There are 8 hidden switches. A switch that is on adds its own fixed numbers to the row, and there is some noise. The rows also spread widely along 8 directions, which tell nothing about the answers.
Known rows, each followed by its switches (1 for on, 0 for off):
[ -8  14  10   5  -5   2 -12  -7  16  -2   5  -3  29 -17  27 -23  -5 -10
  11 -11 -10  21  -1  22  10  -8   2 -28] => 1 0 0 0 1 0 0 0
[ 11  -4   4  -8   8  -1  -3 -16 -10 -18   8  11  -9  -3  -1  10  17 -11
  11   2   8 -11 -16  10  -5   9  -5  19] => 0 0 0 0 0 1 0 0
[ 20  -5   9   6  28  -6 -17   0  -8 -14  16   5 -15  16   9 -14  -2 -24
   8  20  22  -2  -4  -4  -2   4  14   1] => 0 0 0 1 0 0 0 1
[ -1   3  11   8  12 -10 -24   5   5 -10   8  -1  10  -1  26 -23  -3 -23
   7   0   2  19   0   7  -1   2   1  -8] => 0 0 0 0 1 1 0 1
[ -6  18  22   5  17 -17 -16   7 -17 -26  14  12  12   5  15  -1  12 -11
  -2 -12   6   3  -6  14 -10   6  -7   6] => 0 1 0 0 1 0 0 1
[ -9  14  -1  14  -1  -8 -18  19  16  -3   1 -11  13   4  22 -28  -6 -14
  -5 -11  -4  28  14   2  12 -13   7 -21] => 0 0 0 1 1 0 0 1
[  9  -1   0   2  -3  15  -4 -11  15 -16   1   1  10   2 -12  11  13  -4
   2   4  12 -19 -13   4   6  -3   1   2] => 0 0 0 1 1 1 1 1
[  2   6  -6  -6  24 -15 -14 -16  14 -19  17  11   4  -3   9 -15  -5 -21
   2  17   1  11  -6  15   8  -2   5   1] => 0 0 1 0 0 0 0 0
[ -2  20  28  -2  10  -3  -1   9  -1 -14   5   1  19  15   4  24   4  -1
   0   2  -2  -6   7   7  12   4  16 -21] => 0 1 1 1 0 0 0 1
[  1   6  22   7  -1   2 -10   7 -12  -3  -2  -5  14  -2  20  -3   9  -9
  11 -18   2  11   0   9  -2   3  -5 -10] => 0 1 0 0 0 1 0 1
[ 15  -3  10  -1   8   5  -6 -10 -16  -4   8   0 -11  -4  10  -4  10 -16
  15  -3  11   0 -11   7  -1   2   3   3] => 0 0 0 0 0 0 0 0
[  6   2  10  10   0   7  10  -5   9 -22 -17  12  31   9 -25  19   3  17
   0   8 -12 -13 -18   5  -2  16 -13  -4] => 0 1 0 0 0 0 1 1
[  7   3  -2  -5  11  -1  -7 -11  -6 -14   5   0 -11   8   1   6   7 -20
   7   7  14  -3  -5   0   9  -2  11   2] => 0 1 1 1 0 0 1 0
[-29  23  11  -6  -4 -16 -13   5 -19 -23  -5   2  10  -4  20   9  14 -14
   3 -27   2  13   3  17  -5   5  -7  10] => 0 1 1 1 0 1 1 1
[ 11  11  12  13  15 -14 -14  20  -5  -4  14  -3  -4  12  19  -3  -4 -14
 -11  -3   8  15  13  -8   0  -7   9  -9] => 0 0 0 0 0 0 0 0
[ -8  12   5   8  15 -28  -3  19 -10 -32   5  16   5  19  -2   5   0  -5
 -12   4   0   2   1  -3 -11  15 -12  12] => 0 0 0 1 1 0 0 0
[  3   9  33  11  -5   1   4  18 -22   2 -11  -2  17   6  15   9  -2   5
  14 -12  -5   8   3   2  -3  17  -2 -19] => 1 0 0 0 0 0 0 0
[  2   6  11   2  14 -12  -7   2   1 -32  10  22  15  11  -4  16   7   0
  -6   2   5 -12  -9   7 -13  13 -14  12] => 1 0 0 0 0 1 0 1
[  9 -10  -4   8  -9  12   2  -5 -21  -2 -12  -6  -2   2   3 -20   7 -12
  25 -10  13   3 -18   2  -3  11 -17  -2] => 1 1 1 1 0 0 0 0
[ 25 -15  -5   3   9  16   3 -23  13  -5  -2   2   5   1 -12 -10   1  -6
  20  22  -3  -5 -19   5   9   4   1  -7] => 0 1 0 0 0 0 0 0
[ -6  10  -6  15  -1  -5 -10   5  16  -9  -3  -8  20   3  13 -23  -7 -11
  -2   0  -5  23   5   0  10  -8   1 -20] => 0 1 0 1 1 0 1 0
[  2  16  19   8   1   4  -4  -1   6  -7   0  -3  25   2  13   3  -5  -1
   5   0  -2   8   4   9  11  -5  13 -29] => 0 1 0 1 0 0 1 0
[ -3  12  24   7  11 -12  -8  12  -1 -18   3   7  21   6  11  14  -3  -4
  -3   4  -3   4   5   0  -3  10   1 -10] => 0 0 0 0 1 1 1 0

New rows. What belongs after each?
[  4   5  12 -11   4   9  -5 -23   2 -13  13   4  10 -16   7   9  17 -12
  11  -5   8 -13 -17  22   5  -1  -2   0] => 0 0 1 0 1 1 0 0
[  9  10   5  12  13  -8  -7  14   8 -12   7   1   9  15   4   4  -9 -10
 -15   8  12   5   7  -9   4  -4   7 -14] => 0 0 1 1 0 0 1 0
[-14  20   0  -8   5 -16  -6  -3  -2 -18   7   8   5  -8  12   5   8 -11
  -6 -16  -6  10  -1  20   2  -4  -6   8] => 0 0 1 0 0 0 0 0
[-11  12   0   3  -6  -9  -9  15 -19  -8  -9  -9 -12   7   6   5  22 -11
   2 -28  -3  10   2   2   2  -1  -8  12] => 0 1 0 0 1 0 0 1
[-18  19  -8 -10 -11 -12   1  -2   0 -21  -2   8   1   0  -1  16  15   1
  -4 -17  -8   2  -1  14   4  -3  -7  13] => 1 0 0 1 0 0 0 0
[ -4   5  -4 -14   9  -5 -12 -10  29  -3  -1 -10  -5   8   3  13   8 -17
  10  13 -18  10  15   4  29 -12  30  -6] => 0 1 0 0 0 1 0 1
[ -1   8  10   5  13 -15  -5  22  -9  -3  -4  -7  -5  17  13  -2 -10 -15
   6   9  -1  19  17  -9   8   9  15 -15] => 0 0 1 1 0 0 0 0
[ 11 -15  -9   1   2   2   1  -3  -1  -8  -9  -2 -12   9  -6  -2   4 -12
  15  11   2   1  -5  -7   3  10  -1   9] => 0 0 0 1 0 1 0 0
[  4   8  17   1   8  -4   4   9   9 -13  -2   1  15  16  -2  28  -1   2
   3  14 -11  -3  11  -4   9   8  13 -15] => 0 1 0 1 0 1 0 0
[ -8  13 -10  -5   6  -9 -11 -21   6 -28  12  12   5  -5   5  -3   9 -13
  -2  -2   5   3  -9  17   3 -10  -2  11] => 0 1 0 1 0 0 1 0
[  0   5  15  14  10 -14  -5  23 -15 -10 -10   1   7  18   4   0  -1  -2
   4  -3  -6  13   6  -6  -6  15  -4  -4] => 0 1 0 0 0 0 0 1
[  2   7   8  -6  16  -8  -9 -17  -5 -24  19  17   2  -5  11  -7   4 -14
   8   6  12  -2 -12  19  -1   4   2   5] => 0 0 0 1 0 0 0 0
[  7   5  14  20  -2  -5   5  33 -22  -8 -13  -4  -1  25  -2  16  -3   1
  -7  -4   7   3   8 -21  -7  11  -2  -5] => 0 0 0 1 0 0 1 0
[ -5   1   2  -8   8  -9 -16  -9  -3 -19   4   5  -7   2   8   2  14 -17
  13  -3   3  -2  -8  10   0   8  -1  16] => 1 0 0 0 1 1 0 1
[  1  13   4   5   3  -1  -4   2  13 -18   7   7  17   6  -1   4   3   3
  -8  -2   2  -2  -3  10   5  -5   1  -8] => 0 0 0 1 0 0 0 1
[ 15  15  17  11   6   9 -13  -9  10 -13  23   6  24  -9  14  -1   4  -6
 -12  -8  18  -7 -11  12   1 -19   1 -18] => 0 0 0 0 1 0 1 0
[  0   4  10  11  11 -17  -3  26   6 -12 -12  -1   9  26  -1  13  -4  -2
  -3  10 -16  13  15 -14   3  13   2  -6] => 0 1 0 0 0 1 0 1
[ 10  -7  12  -4  11   0  -7  -3 -18   0  -8  -5 -20   8   5  -2   7 -16
  25   8   0   5  -3   0   5  14  14   4] => 0 0 0 0 0 0 0 1
[ -8  17  12  -1   9 -12   4   6  12 -23  -5  10  20  15 -13  28   5  11
  -6   5 -21  -3   3   7   8   7   3  -2] => 0 1 0 0 0 0 0 1
[ -1   5   3   8  -8   1  -2   5  -6 -18  -2  11  16  -5  -2   5  16   3
  -5 -24   6  -3 -15   9 -14   6 -29  13] => 0 0 0 0 0 1 0 1
[ -4   1 -15  -1   3 -11  -9   6   2 -14  -5   0 -11   5  -5   3  14 -13
  -4 -10   3   6  -3  -1  -1   1 -14  22] => 0 0 1 0 0 1 0 1
[ 10  -8 -27  11 -17  12   3  -8  21  -3 -14  -4   8   0 -17  -9   4   2
   1  -5  -2   4 -14  -4   6  -9 -15   1] => 1 0 0 0 0 0 1 0
[-17   7   8   2   1  -8  -8  -1  16 -11 -19   0  28   0   9  -1  -7  -5
  14   8 -24  23   6  10  10  11   5 -12] => 0 1 0 0 0 1 1 1
[ 11  -4  -3  13   5 -10   8  19  -7 -15 -11   4  -4  25 -17   9  -3   3
  -1  11  -1  -1   1 -16  -4  17  -7   5] => 0 0 0 1 0 0 0 0
[ 17  -3  11   5  11   8 -13 -24 -16 -16  17  11   5 -12  12 -24  12 -19
  18  -6  19  -5 -29  19 -10   4 -16   5] => 0 1 0 0 1 0 0 0
[ -7   2  -2  -1  -1  -7  -9   5  15  -3 -10  -5   3   6   8   3   2 -10
   9   0 -13  16  10   1  11   2   8  -4] => 1 0 0 0 0 1 0 1
[ 20  -8   3   5  -6  30   0 -24  21  -3   1   1  21  -9  -8 -13   4   1
  18   6   6 -11 -22  18  11  -7   1 -18] => 0 0 0 1 0 0 0 1
[ 11   1  -3   9 -11  17   2  -3  -8 -15   3   4   5  -3 -10  -1  21   2
  -3 -25  21 -14 -22   9  -8  -6 -23  10] => 0 0 0 1 0 0 0 1
[  1  12   4  10   3  -8 -17  11 -11   6   9 -12  -6  -1  32 -20   6 -23
   1 -23   7  27  10   3   5 -16   5  -9] => 0 1 0 0 0 0 0 0
[ -3  13   3   9  12 -15  -3  20  18 -15  -5   1  19  22  -8  14  -5   1
 -13   6 -15   7   9  -6   9   4   1 -11] => 0 1 1 0 0 0 0 1
[ 10  -1  20   0   3  10  -1   3  -2   0  -8  -6  10   3   2  12   4  -6
  14   0   2  -3  -3   4   6  10   5 -11] => 0 0 1 0 0 1 0 1
[  3   7  15  -2  17  -4  -4 -12  10 -15   5   6  21   0   5  -3  -5 -10
  13  15 -10   2  -8  15  10  10   5 -16] => 0 1 1 0 1 0 0 0
[  6  -2   9  -2   4   1   1  -5 -21 -12  -2   5  -8   2   1   2   7  -8
  18   1   6  -4 -10   6  -2  15  -1   6] => 0 0 0 1 0 0 0 0
[  6   4  -2  17   8 -15   4  23  -6 -24  -2  12  11  20 -11   2  -4   3
 -15   0   7  -1  -4 -10 -13  15 -24   5] => 0 0 1 1 0 0 0 0
[  7   5  30  -1   0  14  -5  -5  -1   0   1  -1  19  -7  13  10   7  -4
  18  -5   0  -2  -4  16   6   4  10 -17] => 0 0 0 0 0 1 0 1
[ 13  16  40   3  13   0  -7  12 -13   1   5 -12   0  18  14  31   3 -10
   4   5   1  -4  15  -8  14  -1  32 -24] => 0 1 0 0 1 0 1 0
[ 17  -2 -11  14  -8   8   4   4   2 -10  -3   2   2   5 -17   9  11   4
 -15 -12  14  -9 -14  -7  -5  -8 -20   8] => 0 0 0 0 0 0 1 0
[  1   7  -6  14   0 -11  -5  21  26  -3  -4  -6  16   8   7   0  -8  -1
 -15  -1 -13  20  18  -9   8  -8  -3 -15] => 0 0 0 0 0 1 0 0
[  7  -4  -6  -7  11  -1   2 -18  17 -18   1   9   1   4 -12   3  -1  -4
  11  25  -7  -4  -9   8  12   6   9   1] => 0 0 0 1 0 0 0 0
[ 27  -6   9  12  -5  20   3  -3   3  -8  12   4  12   5  -4   7  10   1
   2  -3  25 -21 -15  -2  -5  -3 -10  -8] => 1 0 0 1 0 1 0 0
[ 18 -11  -1   2   9   4  -1   0  17  -6  -5  -2  -5  16 -17  16   4  -3
   5  18  -3  -8  -2 -11  10   5   8   2] => 0 0 0 0 0 1 0 1
[ 18  -9   0  -4  11   9   4 -17   4 -17   3   5  -2   6 -15   2   6  -9
  14  19   9 -19 -20   4   7  10   2   1] => 0 0 1 1 1 0 0 0
[ -9  23  23   9  -5   4 -10   2   3  -8   5  -5  36  -8  26  -5  -1  -4
   1 -16   0  13   4  16   8 -10   6 -33] => 0 1 0 1 1 0 1 0
[ 10  -4  -7  -2   5  -3   9   3 -11 -18  -5   6 -21  20 -24  25  13  -1
   2   8   2 -15  -7 -10   1  11  -3  20] => 0 0 0 1 0 0 0 0
[-29  25  10  -3  -5 -16  -7  10   4 -20 -14   1  17   5   5  17   4   0
  -2  -9 -21  12  11  11  11   5   8  -5] => 0 0 0 1 1 0 1 1
[ -4  19  23 -13   4  -1   2 -12 -15 -22  11  15   8  -8   6  26  15   0
   5 -10   3 -13  -8  24   1   4   5   3] => 0 0 0 1 0 0 0 0
[  5  -2  -2  11 -16  15  -4   2 -10   6 -18 -12  -1  -4   3 -10  11  -7
  10 -22   7   9 -10   0   0  -3  -9   0] => 0 0 0 0 0 0 1 1
[ 18   0   9   0   0  18  -1 -19  17   1   5   0  17  -8   4  -2  -1  -2
  14   6   0  -4 -11  14  14  -7  11 -22] => 1 0 0 0 0 0 0 0
[  4  -1  -6  12 -13   0   7  18  14  -2 -17  -6  11  12  -9  14   2   8
  -2  -6 -12   5   5 -11   5   5 -11  -6] => 1 0 0 0 0 1 0 0
[ 16 -11 -14   4   0  10   0 -13  11  -1  -3   0  -1  -4  -5 -15   2  -8
  11   6  -1   4 -14   4   9  -3  -3  -2] => 0 0 0 0 0 0 0 0
[  7   3  17   1  25  -9  -2  -6   8 -17   4  13  20   6   3  -2 -16  -7
  11  28  -9   6  -3   9   5  18   9 -17] => 0 0 1 0 0 0 0 0
[ -4   9   5  -5  12 -18 -11   8  -6  -3  -1  -6 -16   8  16   3  -1 -19
   8   6 -12  23  17   0  12   1  21  -2] => 0 0 0 0 0 0 0 0
[ 14  -6   0   3 -10  11   4   4  12   7 -11 -11  -1   8  -5  13   6  -1
  10  -1  -6   0   4  -8  13  -1   5  -9] => 1 0 0 0 0 1 0 0
[  9  -1   5  -1  15  -3  -9  -2  -1 -12   0  -2  -8  17  -7   7  10 -12
  10  10  -4  -5  -5  -3   9   6  10   4] => 0 1 0 0 1 0 0 1
[ 11   7   3   3   0   7  -2   0 -11 -11   4   0   0   5  -7  11  22  -5
  -4 -20  14 -11 -14   4   1  -6 -13   8] => 0 1 1 0 0 0 0 1
[  9  -9   4  13  13  -2 -13  -2   3 -13  -3   4  12   4   3 -32  -6 -12
  16  13  -2  11 -14   4  -4  15  -7  -5] => 0 0 0 0 1 0 0 1
[-12  12   8  -9  13 -18 -13  -9 -10 -11   3   3  -3  -4  23  -8   3 -21
  18  -1 -11  23   3  17   7   5  11   3] => 0 1 0 0 0 0 0 0
[ 11  -2   4  14  -5   9   2  13 -23  -7  -8  -6  -3  13  -5  -2  15  -4
   7 -19  18  -7 -12  -5  -7   7 -18   4] => 0 1 1 1 0 0 0 1
[  5  -6 -16  -4  -4   9  11 -13  22 -20 -11   9  11  11 -33  12   6   9
   5  11  -5 -20 -20   5   8   8 -10   5] => 1 0 1 1 0 0 0 1
[ -7   4  16  -2   7 -12  -3  11 -22 -20 -10   4  -3  16   2  16  11  -8
  15  -2  -4   1   2   0  -6  22   0  10] => 0 1 0 1 0 1 0 1
[ -9  18   0   1  15 -20 -21  12  15 -10   8  -9  -4  14  14  -2   4 -19
  -7  -1 -11  19  20   0  18 -14  19  -6] => 0 1 0 0 1 0 0 1
[  6   4  11 -10  15   1 -10 -19  12 -23  15  12   8   1   1  11   9 -11
  10  16   8 -14  -7  16   7   1  14   1] => 0 0 0 1 0 1 0 1
[ -1  -1   7   3  17 -14  -4   1  -7 -20  -9  11   4  13  -5  -1   0  -5
  15  14 -12   6  -7   2  -2  21  -3   5] => 0 1 0 0 0 0 0 1
[-10   8  -6  -5  11 -20  -9  -6  17 -23   3  11  11   8   6   3  -1 -10
   3  11 -14  13   3   8   5   4  -2   5] => 1 1 0 0 0 1 0 0
[ -6  24   8   3   8 -10 -11   9   5 -21  16   6  13   4   4  12  13  -6
 -22 -20   7  -4  -2  12   1 -10  -8   2] => 0 0 1 0 1 0 0 1
[  8  11  19   6  27 -13 -11  -3  -4 -21  19  15  18   6  13  -5  -7 -13
  -2  11   6   5  -5  10  -4   7  -2 -10] => 0 1 1 0 0 0 0 0
[  3   4   7  12  12  -6  -9   8  -1  -6   0  -5  12   7  17 -23 -12 -15
  10   6   3  20   4   0   5   4   3 -22] => 0 1 1 1 0 0 0 0
[ 24 -10   0   4  21   0  -5 -15  20 -13  10  12   5  11  -6  -8  -9  -9
   8  32   2  -4 -12   1   5   5   8  -7] => 1 0 0 0 0 0 0 0
[ 22   6  16   0  15   3 -10   0 -10  -7  14  -5 -10  11   7  26  13 -19
  -3   2  25 -14   1  -8   4  -9  14  -2] => 0 1 1 0 0 1 1 0
[ -9   1  -6   6 -12   0   1   0 -13 -10 -15   3   9 -11   7 -22   2  -5
  15 -16  -4  15 -10  12  -6  11 -21   3] => 0 0 0 1 0 0 0 0
[ 10  -1 -12   8 -12  10  -8  10   8   2   0 -12  -8   3  -1   3  20  -9
  -9 -23  11   1   0  -6   6 -19  -7   7] => 0 0 0 0 0 1 0 1
[ 13   9  24  13   4   5  -6  15 -13   2   0 -15   7  12  11   9   1 -11
   1  -7  11   2   4  -8   6  -2   9 -22] => 0 1 1 0 1 0 1 0
[  0   8  19   3 -11   6   1  20 -11  -1 -13 -12   3  10  -2  29  19   3
   3 -21  -4  -6   6  -4   3   6  -1  -1] => 0 0 0 0 1 1 0 1
[  6  11  17   7   4  -2   0  21  -7  -8  -1  -5   2  20  -1  19   4  -2
  -3  -4   6  -4   9  -7   6   3  10 -11] => 0 0 1 1 0 0 0 1
[ -4   5 -16   2  12 -18 -10   5   3 -10   0  -5 -10   9   7 -10   0 -19
   1   1  -7  22   7  -4   9  -3   0   6] => 0 1 1 0 0 0 0 0
[ -9   4   1  16 -11  -5  -8  23 -15   0 -24 -14   0   9  12 -15  -3  -8
   8 -16   1  25   8  -8  -1   7  -3  -6] => 0 0 0 1 0 0 1 1
[-14   5 -18  -5   1 -21  -1  11  -2 -22  -6   4 -12  10  -5  10   9 -12
  -6  -7  -4   8   4  -4   1   7 -12  22] => 0 0 1 1 0 1 0 0
[  6   3  10 -10   7   1   3 -22  -6 -22   7  16   4   3  -8  20  15   0
  13   4  -1 -17 -19  15   1   9  -4  10] => 1 1 0 0 0 0 0 0
[ 22 -10   5   3   0  14   2  -7  -6   4  -3  -5  -7   0  -4  -1   6  -6
  16   4   5  -4 -11  -1   5   2   1  -4] => 0 0 0 0 0 0 0 0
[  7   5   8   5   7 -10   3  19 -31 -15   0   4 -17  18  -3  14  10  -9
  -1  -9  16  -6  -3  -9  -9  13 -10  15] => 0 0 1 1 0 0 0 0
